There are 4 nested groupings, the coarsest first. Each group lies inside one group of the grouping before and may be the whole of it. The rows also spread widely along 15 directions, which tell nothing about the answers.
(in the rows, 128 means zero)
Known rows, each followed by its group in each grouping:
[136 181 129 111  91 105 120 147 130 140 127 122 129 117 183 113  75 136
 132  99 165  92 142 120  83 197  99] : K145 K944 K17 teg
[118  76 121 121 159 124 108 113 137 128 126 115 104 131 102 134 128 105
 147 155 117 132 130 127 102 158  99] : K145 K944 K166 nuz
[ 94 133 112 136 182  72  73 173 144 108 149 116  96 159  50 162 142 165
  67 108 110 108 161  76 130  61 106] : K759 K357 K353 Keze
[132 145 139 138 150 133 158 141 151 156 121 127 123 127 113 111 132 149
 149 144 175 164  99 152 134 131 125] : K759 K392 K741 seba
[146 145 101  82 124  98  92 125  74 140 142  71 106 109 116 200  94  64
 128 115 117  48 141 134  98 186 132] : K145 K930 K617 Voz
[147 157  89 110 138  98  84 154  84  81 151 132 108 146 148 122 140 106
 133  53 110 195  60  69 137 112 160] : K759 K597 K281 bamur
[144 126 117 213 114 118 100 184 101  80  98 145 171 150 167  72  72 111
 111  94 142 119 164 144  65 118  86] : K759 K392 K741 zep
[140 121 125 122 140 115 128 132  93 144 108 127 131 127 101 161 116 129
 116 176 140 100 151 125 165 113 160] : K759 K597 K479 zibin
[182 127 116 156 133 123 122 136 120 112 143 163 119 131 128 145 173 132
 165 139 112 175 120 105 163 105 168] : K145 K944 K17 mut
[140  98 113 143 162 113  88 136 148 132 127 136 120 147  52 134 176 163
 136 158 122 176 148 113 132  92 105] : K145 K944 K402 mefo
[129 121 133 124 151 128 143 128 129 138 149 124 122 119 106 132 146 163
 135 136 167 175 101 112 146 119 127] : K145 K930 K617 Bime
[185 115 126 163 109 154 125 142 122 122 134 111 135 134 121 134 138  95
 159 115 115 156 102 174 123 126 141] : K145 K615 K652 Luto
[123 116 152 133 167 151 147 121 146 147 147 119 134 104  96 161 154 183
 108 166 187 128 135 123 141 120 132] : K145 K294 K349 bina
[170  66 118 127 148 114  10 160  92  67 155 156 163 164 129  81 141 107
 101  84  63 122  76 113 144  88 195] : K145 K615 K749 bovo
[122  81 117 110 142  93 104 167 127 105 102 115  92 105  99 179 108  79
  95 131 120 105 147  72 121 126  92] : K759 K597 K479 nedak
[148 185 140  98 115 151 179 130 149 143 110 124 117  97 152 122 147 106
 137 139 181 165  58 177 107 229 102] : K759 K357 K32 mafa
[135 134 148 171 129 143 152 148 205 145 139 129 100 149  95 167 159 138
 105 159  75 102 157 145 167 108 134] : K759 K357 K940 vuk
[158 152 143 135 110 123 132 171 147 138 165  86 124 155 157  99  85 177
 106  69 144 135  84 127 161  90 144] : K145 K294 K241 Vomup
[152  99 159 142  69 130 123 162 129 137 113 131 160 125 150  92  96 148
 115 125 141 139 107 112 177  88 138] : K145 K930 K593 bez
[ 63 177 140 101  66 144  69 116 113 155 106 143 153 100 110 163 139  86
 103  96 105  58 133 105  83 170 143] : K759 K597 K245 Deg
[109 107 114 143 162 114 156 106  86 125 106 119 113 144  72 148 143 132
 105 191 138 180 130 106 145 103 108] : K145 K294 K349 dotu
[132 108  87 161 204  83 165 137 102 126 111  84  93 172  82 120  76 144
 144 186 180 162 169 162  96 132  43] : K759 K357 K353 Zin
[100  81  92 134 132 135  79  98 114 119 143  74 131 166 109 125 113 124
 129 116 118 164 131 122  88 142  68] : K145 K930 K593 zonot
[131 115 132 122  97 104 148 125  99 147  82 127 120 136  97 118 106  90
 128 171 113 142 114 138 150 129 121] : K145 K615 K652 Nesop
[ 92 109 157 163  73 146 102 130 163 140 110 125 135 158 105 102 129 126
  97 118  70 129 126 122 132  89 113] : K145 K944 K402 vonul
[142  66 141 145 163 131 119 144  84 121 126 107 136 104 113 132  80 105
 145 128 175 110 123 129 100 107 135] : K145 K294 K241 Seden
[ 86 121 115 108 144 135 133  84 118 150 137  90 120 149 123 135  93 147
 131 147 154 135 123 118 133 153 113] : K759 K357 K32 bizek
[125 119 129 173 105 171 123 126 134 132 159  54 133 151 126 145 119 145
 111  81 121 142 117 143 121  99 109] : K145 K294 K286 kam
[129 115 153 153  98 148 157 121 122 165 104 107 140 114 102 138 118 126
 136 168 158 133 134 155 136 128 116] : K145 K930 K902 Bupab
[110 137 123  84 129 134  70 118  68 131 127  65 155 108  96 183 130  96
  58 120 156  53 133 153  65 187 107] : K145 K294 K349 dotu
[191  93 181 181 140 150 118 194 159 118 158 151 152 122 154  72 101 155
 155  95 148 115  85 152 151  67 202] : K145 K294 K349 bina
[116 141  96 156 159 122 119  99 136 126 162 101 110 170 110 155 143 170
 125 142 125 152 171 124 115 137  92] : K145 K944 K17 mut
[123  69 124 150 149 105 115 178 129 122 130  63  84 137  83 178  72 105
 113  99 118  97 156  91 132  64  94] : K759 K597 K245 Deg
[123 168 101 145 114 170 118 107 108 125 170  57 140 150 168 161 108 119
 122  80 146 115 130 161  75 187  99] : K759 K357 K940 vuk
[ 49  71 181 124 139 157 157  81  84 181 103 101 129  96  46 154 122 112
 120 179 170 115  97 129 143  80 159] : K145 K930 K902 Bupab
[102 124 151 166 198 101 146 149 187 133 116 186  90 160  68  70 124 133
 159 178 108 138 105 157 127 108 148] : K759 K357 K32 mafa
[129  50 160 122 164 129 114 149 134 111 121 144 125 103  99 121 134 102
 111 157 137 122  96 123 131 114 137] : K145 K930 K593 bez
[158 131 120 175 102 120 142 155 192 152 153  64  74 156  72 195 164 162
 137 104  86 184 150 103 181  53  89] : K145 K944 K17 mut
[130 162 132 137 116 104 148 174  98 138  98 101 123  88 144 140  57  97
 153 103 205  86 152 143  48 166  73] : K759 K357 K353 Zin
[169  98 141 134 159 127 114 163 151 107 140 138 101 113  83 153 189  91
 116 136  95 145  82 138 150 117 154] : K145 K930 K902 Bupab
[140 159 109 120  98 105 105 134 127 138 125 109 125 162 130 139 104 133
 106 131  94 101 143 122 161 137 136] : K759 K357 K32 bizek
[ 69 177 169 149  46 146 150 135 130 140 117  98 136 122 163 121  86 101
  62  84 117  83 108 133 109 142 110] : K145 K930 K902 Bupab
[174  66 139 118  80 161  65 153 136  79 148 139 162 126 198  79 143 108
  93  83 100 163  51 108 156 152 151] : K145 K930 K902 Bupab
[168  99 177 127 107 125 125 181 173 132 128 142 123  83 147 154 101 102
 112 134 120  40 144 132 142 136 155] : K145 K615 K652 Nesop
[136 177 127 162 146 131 155 141  74 115 132 110 133 145 107 168 156 123
  74 137 141 125 123 159 149  94 165] : K759 K597 K281 bamur
[162 123 108 133 123 134  74 128 126  90 161 162 123 145 168 113 152 113
 154  93  73 159  98  91 135 133 173] : K145 K944 K402 vonul
[133 110 112 179 135 134 139 113  97 109 154  83 116 181 152 121  90 133
 126 115 118 154 129 134 135  99 124] : K145 K944 K17 mut

New rows. What belongs after each?
[147 179 111 122  86  92 146 131 131 127 132 133 104 154 170 135 116 157
  99 137 102 146 141  77 184 142 125] : K145 K944 K17 teg
[149 165 113 137 140 147 103 135  90 108 148 156 149 125 160 115 138 113
 166  88 145 148  82 136 108 140 193] : K759 K597 K479 zibin
[121 136 123 153 158 145 184  81 104 144 136 143 107 124 127 135 133 121
 192 176 154 179 110 136 132 146 154] : K145 K930 K902 Bupab
[111 102 132 142 178 168  83 130 190  94 205 105 142 150 165 103 136 181
  98  88 152 135 110 149  81 163  99] : K145 K930 K593 bez
[177 134 116 146  79 134 128 152 139 111 149  82 121 134 185 168  88 112
 107  94 110 101 159 127 127 159  97] : K145 K615 K652 Luto
[104 128 156 133 175 127 148 124 171 113 178 135 104 136 165 149 113 159
  60 159 118  58 147 117 162 150 159] : K145 K930 K902 Bupab
[133 114 122 118 108 131  66 113 139 126 146 161 137 131 145 113 137 120
 160 121  86 125 113  99 136 155 166] : K145 K930 K902 Bupab
[123 116  94 127 146 121 116  98 150 137 160 109 107 163 146 116  95 183
 160 135 125 162 146  87 142 146 100] : K145 K294 K286 kam
[ 84  82 158 120 112 129 158 122 155 140  84 135 115 112  91  91 138 123
 106 169 150 201  79 106 136 138  67] : K145 K930 K902 Bupab
[145 145  89 130 118 143  47 114  94 116 187  97 158 162 110 172 168 168
 112  77 107 143 135 105 142  94 161] : K145 K615 K652 Luto
[135 116 128 138 122 114  88 183 131 103 119  99 117 135  98 139 138  81
  73  78  94 119  94 126 120 104 111] : K759 K392 K741 seba
[100 146 144 159 143 118 159 142 139 123 133 118  92 131 119 129 106 100
 119 120 122 116 116 142 100 134 116] : K145 K930 K902 Bupab
[143  84 114 120 131 118  86 122 142 132 127 124 114 151  65 144 186 147
 129 151  92 194 110  93 172  93 126] : K145 K944 K17 teg
[140 123  94 125 125 119  38 134 106 124 137 111 147 153 106 170 120 112
 113 120  93  57 184 130 105 150 133] : K759 K597 K245 Deg
[183 132  86 164 122 126  74 135 104 110 145 151 142 148 120 170 166 118
 168 125  83 144 163 108 154 102 178] : K759 K597 K281 bamur
[ 67 148 143 150 120 146 129 109 123 135 131 145 120 115 138 124  99  99
 174  95 132 119 100 103  94 125 159] : K759 K357 K32 mafa
[151 121 114 153  86 127 108 160  95 124 108  99 136 143 100 140 127 100
 129  96 111 163 112 115 140  85 116] : K759 K357 K940 vuk
[143  40 129 103 123 130  69 125 101 128 102 118 167 117  84 127 139 121
 111 163 150 139 126 126 121 135 100] : K145 K615 K652 Nesop
[119 133 143 176  93 188  98 114 184 143 163 105 129 134 101 173 204 125
 137  89  78 149 114 144 113 112 140] : K145 K944 K17 teg
[158  83 142 145  81 187  89 150 145 135 143  80 178 103 199 108  78 122
 160  64 179 121 109 141  91 160 110] : K759 K392 K741 seba
[137 150 103 141  83 137 135 120 129 127 123  90 112 154 164 124  93  88
 153  99 102 156 106 142 114 173  96] : K759 K357 K32 bizek
[138 130 140 144 113 160 111 132 165 129 138 153 137 119 161 129 133 117
 145 123 106 107 123 138 128 155 163] : K759 K597 K479 zibin
[152 113 142 112  78 167 113 107 171 185 149  78 143 128 138 152 120 173
 141 140 128 103 138 138 171 151 133] : K145 K294 K286 kam
[132 151 157 122 113 147 132 112 102 143 133 165 158  96 136 152 155 135
 111 167 146  90 128 128 162 142 196] : K145 K930 K902 Bupab
[ 41 120 108 144 135 176 123  35 132 119 157 129 119 155 145 124 149 107
 143 135  91 175 103 118  91 190 113] : K145 K930 K902 Bupab
[140 120 138 143 119 134 110 159 135 117 129 140 134 126 139 123 117 114
 125 111 123 114 118 117 126 124 143] : K759 K357 K940 vuk
[134 131 154 207  79 135  92 155 113 134 107 137 142 157 107  87  99  57
 165  87  59  83 112 193  84  80 172] : K145 K944 K17 mut
[118 142 118 116 104 135 116 110 123 144 133  93 145 160 144 123 113 169
  83 142 144 132 133 129 156 150 106] : K759 K357 K353 Keze
[198 136 101 126 153 113 119 153 123  86 135 155 113 134 163 144 149  88
 124 150 105 130 122 142 140 185 151] : K759 K597 K281 bamur
[146 171 120 146 126 111 146 123 105 124 119 155 129 147 125 123 133 113
 126 162 111 129 130 162 128 150 145] : K145 K615 K652 Nesop
[163 142 127 111 123 115 129 152 150 139 150 134 102 129 144 150 121 132
 150 126 111 120 113  95 185 128 172] : K759 K357 K940 vuk
[ 92 141 118 129 112 164 132  88 138 139 142  97 111 128 136 160 128 109
 151 109 121 147 103 119 113 164 120] : K759 K357 K32 mafa
[110 129 145 123  90 163 132 100 134 174 119 111 120 124 115 154 123  75
 167 139  93 101 103 153 136 156 162] : K759 K357 K940 vuk
[121 129 133 125 154 142 120 129 162 114 158 124 103 128 143 157 147 109
 116 115 105 116 107 122 130 153 149] : K759 K597 K281 bamur
[ 76 151 110 147 151 120 134  84 138 175 133 108  95 147  80 216 116 119
 139 178  87  52 214 117 138 129 140] : K759 K392 K741 seba
[ 62 112 135 147 129 128 102 120 109 123 111 126 132 123  78 135 130  93
 110 130 119 122 127 121  78 116  98] : K145 K930 K593 bez
[112 131 166 135 176 102 144 141 137 148 108 178  90 120  65 116 132  92
 152 180 100  93  95 149 133 110 195] : K145 K294 K349 dotu
[161  68 140 146 155 143 108 150 109 133 156  74 123 136 101 123 104 141
 163  92 159 154  93 134 131  60 147] : K145 K944 K402 vonul
[ 90 174 132 138  96 104 138 111 149 140 110 169 120 155 163  68  81 120
 146 139  95 116 123 133 101 182 117] : K145 K615 K749 bovo
[106 128 143 148  89 150 189 115 115 139  89  96 128 124 124 114 131 141
  94 146 178 211 103 126 128 130  57] : K145 K944 K402 mefo
[186  95 158 123 164 114 141 146 147 132 136 133 125 134 165 110  84 136
 113 195 148  56 149 181 149 176 152] : K145 K944 K17 mut
[159 137 139 143 168 109 104 162 159 145 158 108 112 160  79 123 123 138
 141 120 106  88 117 187 121 107 155] : K145 K615 K749 bovo
[162 105 121 102  94 157 136 107 115 162 133  54 137 129 142 169 113 144
 129 143 159 139 117 144 174 154 116] : K759 K357 K353 Zin
[ 73 183 159 133  84 148 105 154 190 146 128 145 142 107 139 107 132 147
 115  69 142 121 105 114  81 143 113] : K759 K597 K479 zibin
[122 137 104 152 158 101 113 138 114 102 120 154 114 155  80 106 155 130
 120 134 109 187 110 105 121 107 115] : K145 K294 K349 bina
[127  97 126 118 168 123 138 110 105 118 137 125 102 137 125 121 130 121
 140 146 143 175  82 116 136 137 142] : K145 K944 K17 teg
[190  93 121 151 118 127  57 176 191 114 157 147 128 155 131 102 148 146
 167  92  73 155 107 118 164  96 154] : K759 K357 K353 Zin
[150  85 106 192 161 103 145 138 110 100  84 186 114 130 122 125 101  72
 185 202 112 126 187 138  93 150 105] : K759 K357 K353 Zin
[165 160 151 160  77 151 132 151 158 132 137 150 132 117 171 110 127 114
 165  98 101 131  95 132 136 132 171] : K145 K294 K349 dotu
[129 114 148 131 156 164 181  93 133 163 158  74 124 170 138  92  99 172
 126 154 165 164  61 188 172 128 156] : K145 K294 K241 Vomup
[199  56 133  94 142 110 129 178 153 113 108  97 106 123 148 105  98 102
 116 147 152 151  87 148 151 174  88] : K759 K597 K281 bamur
[179 123 102 181 130  92 119 160 119 124 107 152 121 161  98  98 114 137
 175 150 102 166 152 122 141  89 121] : K145 K294 K286 kam
[147 117 121 163 111 155 133 123 121 113 133 130 147 106 143 176 149 120
 127 146 141 138 162 121 120 142 111] : K145 K930 K593 bez
[158  47 146 133 144 134 128 146 142 107 140 103 106 115 140 150 116 114
 114 135 133 132 117 104 151 117 120] : K145 K944 K17 mut
[130 104 154 111 130 129 167 134 154 134 115 111 108 126 127 165 133 135
  50 194 124 101 131 133 196 147 120] : K759 K357 K353 Zin
[119  88 132 169 152 123 137 140 147  93 133 126 105 163 147  93  91  94
 110 142  91 127 114 152 115 137 105] : K145 K930 K593 bez
[173 130 133  89 105  89 104 196 154 123 113 117  96 112 128 138 116  90
 109 105 109 107  96 109 147 149 117] : K759 K357 K353 Keze
[166 120 137 184 118 150 159 139 121 133 121 135 131 126 116 129 146 134
 162 144 133 178 117 132 156  86 148] : K145 K294 K286 kam
[119 199 108 130 112 114 108 138  98 116 148 126 125 161 154 112 109 106
 125  77 102 118  95 128 112 145 159] : K759 K357 K940 vuk
[132 193 110 123 100 103 136 127  89 122 128 129 120 140 161 114 104 110
 121 113 124 136 105 123 124 166 136] : K145 K930 K902 Bupab
[132 118 116 110  89 128  96 103 107 149 123  77 123 169 115 104 116 102
 143 112  97 159  75 154 133 145 121] : K145 K944 K17 mut
[150  98 137 171  91 151 106 127 128 118 128 150 142 127 162 140 118 110
 150 132  89 105 168 107 134 114 153] : K145 K944 K402 vonul
[174  96 138 123 116 184 125 119 150 105 167 126 137  82 235 132 124 110
 174  94 170 146  91 122  89 218 134] : K145 K944 K17 teg
[116  76 112 139 163 114  71 136 121  97 145 148 138 137 108  92 135 159
 139 116 153 190 117  74 110 108 103] : K145 K930 K902 Bupab
[151 142 111 124 130 127 126 152 114 127 155  92 127 135 144 137 112 169
 132  88 179 174 110  94 144 110 114] : K759 K357 K940 vuk
[107  93 138 145 143 132 124 131 142 101 124 147 105 128  97 133 167 106
 100 133  82 166  88  91 142 103 132] : K145 K294 K286 kam
[103 201 125 206 155 103 145 156 114 109 118 172 104 139  96 125 130 100
 152 115 119 123 158 142  45 103 119] : K145 K944 K402 vonul
[141 148 117 136 110 113 120 162 131 109 116 111 133 149 160  91  93 125
 107 102 144 146 115 143  99 164  82] : K759 K597 K281 bamur
[142 180  98 186 161 105 125 162 138 122 135 141  90 144  47 184 196 113
 163 113  98 176 143 126 115  73 134] : K759 K597 K281 bamur
[172 111 128 166  97 134 149 163 118 136  86 114 121 126 115 120 103  76
 176 127 124 160 104 163 129 111 126] : K759 K597 K479 zibin
[ 77 124 120 154 121 136 102 112 122 134 140  98 121 144 121 172  96 112
 114 112 101  79 173 106 111 114 126] : K759 K597 K281 bamur
[146 148 145 118  88 135 165 122 155 151 130 116 119 110 154 162 127 131
 104 158 127 107 137 130 166 179 116] : K145 K930 K617 Bime
[170  84 137 169 151 111 124 175 165 115 137 125  90 116 100 166 126  88
 154 123  91 104 144 127 121 101 127] : K145 K615 K749 bovo
[ 72 143 100 144 158  73 119 149 132  89 107 156  77 162 114  73 103  95
 134 101  99 188  91  89  77 137  71] : K759 K357 K353 Zin
[130 144 111 156 136 116  90 163 105 115 125 108 130 141  99 145 116 105
 116  90 127 112 135 138  90 101 120] : K759 K597 K479 nedak
[119 160 128 139 104 108 117 121  99 172  87 160 133 121  66 136 137 127
 181 162 135 133 159 119 111 109 134] : K145 K944 K402 vonul
[143 112 127 176 161 138 135 154 144 125 156  36  89 166  60 183 127 119
 106 102 104 122 118 175 145  60 121] : K759 K357 K32 mafa
[101 116 140 141 194 146 170  92 131 153 169 116 118 138 101 127 134 199
 159 153 197 192 102 122 149  86 148] : K145 K615 K652 Nesop
[147 166 116 129 110 139 115 129 143 130 162 109 124 120 162 157 140 144
 135 100 135 118 140 123 106 169 114] : K145 K944 K166 nuz
[149 188 134 117  88 145 169 123  97 129 128 119 120 109 203 102  94  75
 152  86 152 151  46 154 100 206 141] : K145 K294 K241 Seden
[149 137 167 143 140 136 128 168 173 102 157 179 129 101 168 111 138 127
 124 106 131 111  95 128 120 140 172] : K145 K615 K652 Nesop
[129 157  97 143 120 149 142 110  75  95 137 105 128 124 118 169 190 129
  94 102 147 229  84  91 133 121 107] : K145 K294 K349 bina
[171  79 167 132  73 171 145 145 178 157 145  79 145 112 175 131  93 147
 131 128 150 115 111 152 176 132 126] : K145 K930 K593 bez
[134 115 168 144 167 126 163 141 171 139 141 173 108 111 125 120 121 158
 145 172 142 118 120 112 165 114 175] : K145 K294 K349 bina
[129  82 127 139 122 131  99 121 109 127 113 130 123 132 122 143 100  63
 156 148  83  82 134 140 123 141 154] : K759 K357 K353 Zin
[164 153 131 154 120 126 132 139 131 140 138 120 118 151  97 151 167 146
 116 144  98 131 131 151 172  92 160] : K145 K944 K166 nuz
[171 118 139 173 127 147 141 168 150  85 156 145 123 128 214 119 107 106
 121  94 110 121 107 115 156 124 171] : K759 K392 K741 seba
[117 106 162 109 178 143 134 154 161 140 145 101 114 103 117 156 113 134
  97 138 183  76 122 148 110 158 121] : K759 K597 K245 Deg
[153  90  88 147 190 121 126 128  54 123 130  76 136 113  86 221 105 130
 140 177 205  97 220 124  92 131  88] : K759 K357 K940 vuk
[120 112 142 134 176 133  78 137 201  99 165 187 132 133 149 146 155 152
  83 162  91  49 180 117 129 166 163] : K759 K597 K281 bamur
[153 137 112 144 149  93  40 173 170  91 166 151 133 145 134 136 140 165
  95 104 105  75 192 104  92 144 110] : K145 K944 K17 mut
[189 144 117 154 122 123 173 120 159 149 132 158  90 153 121 155 159 119
 174 186  62 161 123 138 208 127 182] : K145 K294 K241 Vomup
[143 175 116 168 151  93 108 178 133 100 154 129 124 179  94  99 151 176
  87  89 116 171 107 127 134  65 123] : K145 K615 K749 bovo
[123 139 124 139 175 117 146 142 110  92 161 122 106 136 151 141 118 136
  88 108 139 138 100  99 131 122 144] : K145 K294 K241 Vomup
[123 147 122 118 133 138  70 131 144 132 148 113 155 142 120 138 146 158
 102 112 140 108 136 142 105 155 124] : K759 K597 K281 bamur
[154 121 112 135 127 106 102 172 121  94 159  84 111 134 138 135 115 138
 101  68 139 163 106  88 127 108  94] : K145 K930 K902 Bupab
[107 134 133  77 200 110  98 127 166 169 147 118  99 106  30 196 175 154
 135 164 159  93 139 125 124 142 139] : K759 K357 K32 bizek
[138 158 115  74 150  78 128 141 134 128 160 114  77 133 158 118  96 145
 141 101 147 144  87  84 139 161 127] : K145 K944 K17 mut
[115  96 111 107 169 142  53 101 168 107 186 107 109 165 110 144 163 111
 113 107  58 113  95 146 106 170 141] : K145 K615 K652 Nesop
[ 68 111 127  81 146 143  99 100 192 147 158 109 109 109 131 152 138 168
 132 120 158 143 123  77 102 185  76] : K759 K357 K353 Zin
[ 82 100 129 154 133 140 152  83  99 135 122 126 148 147 134 111  92 172
 100 176 158 150 150  95 147 114 109] : K145 K294 K241 Seden
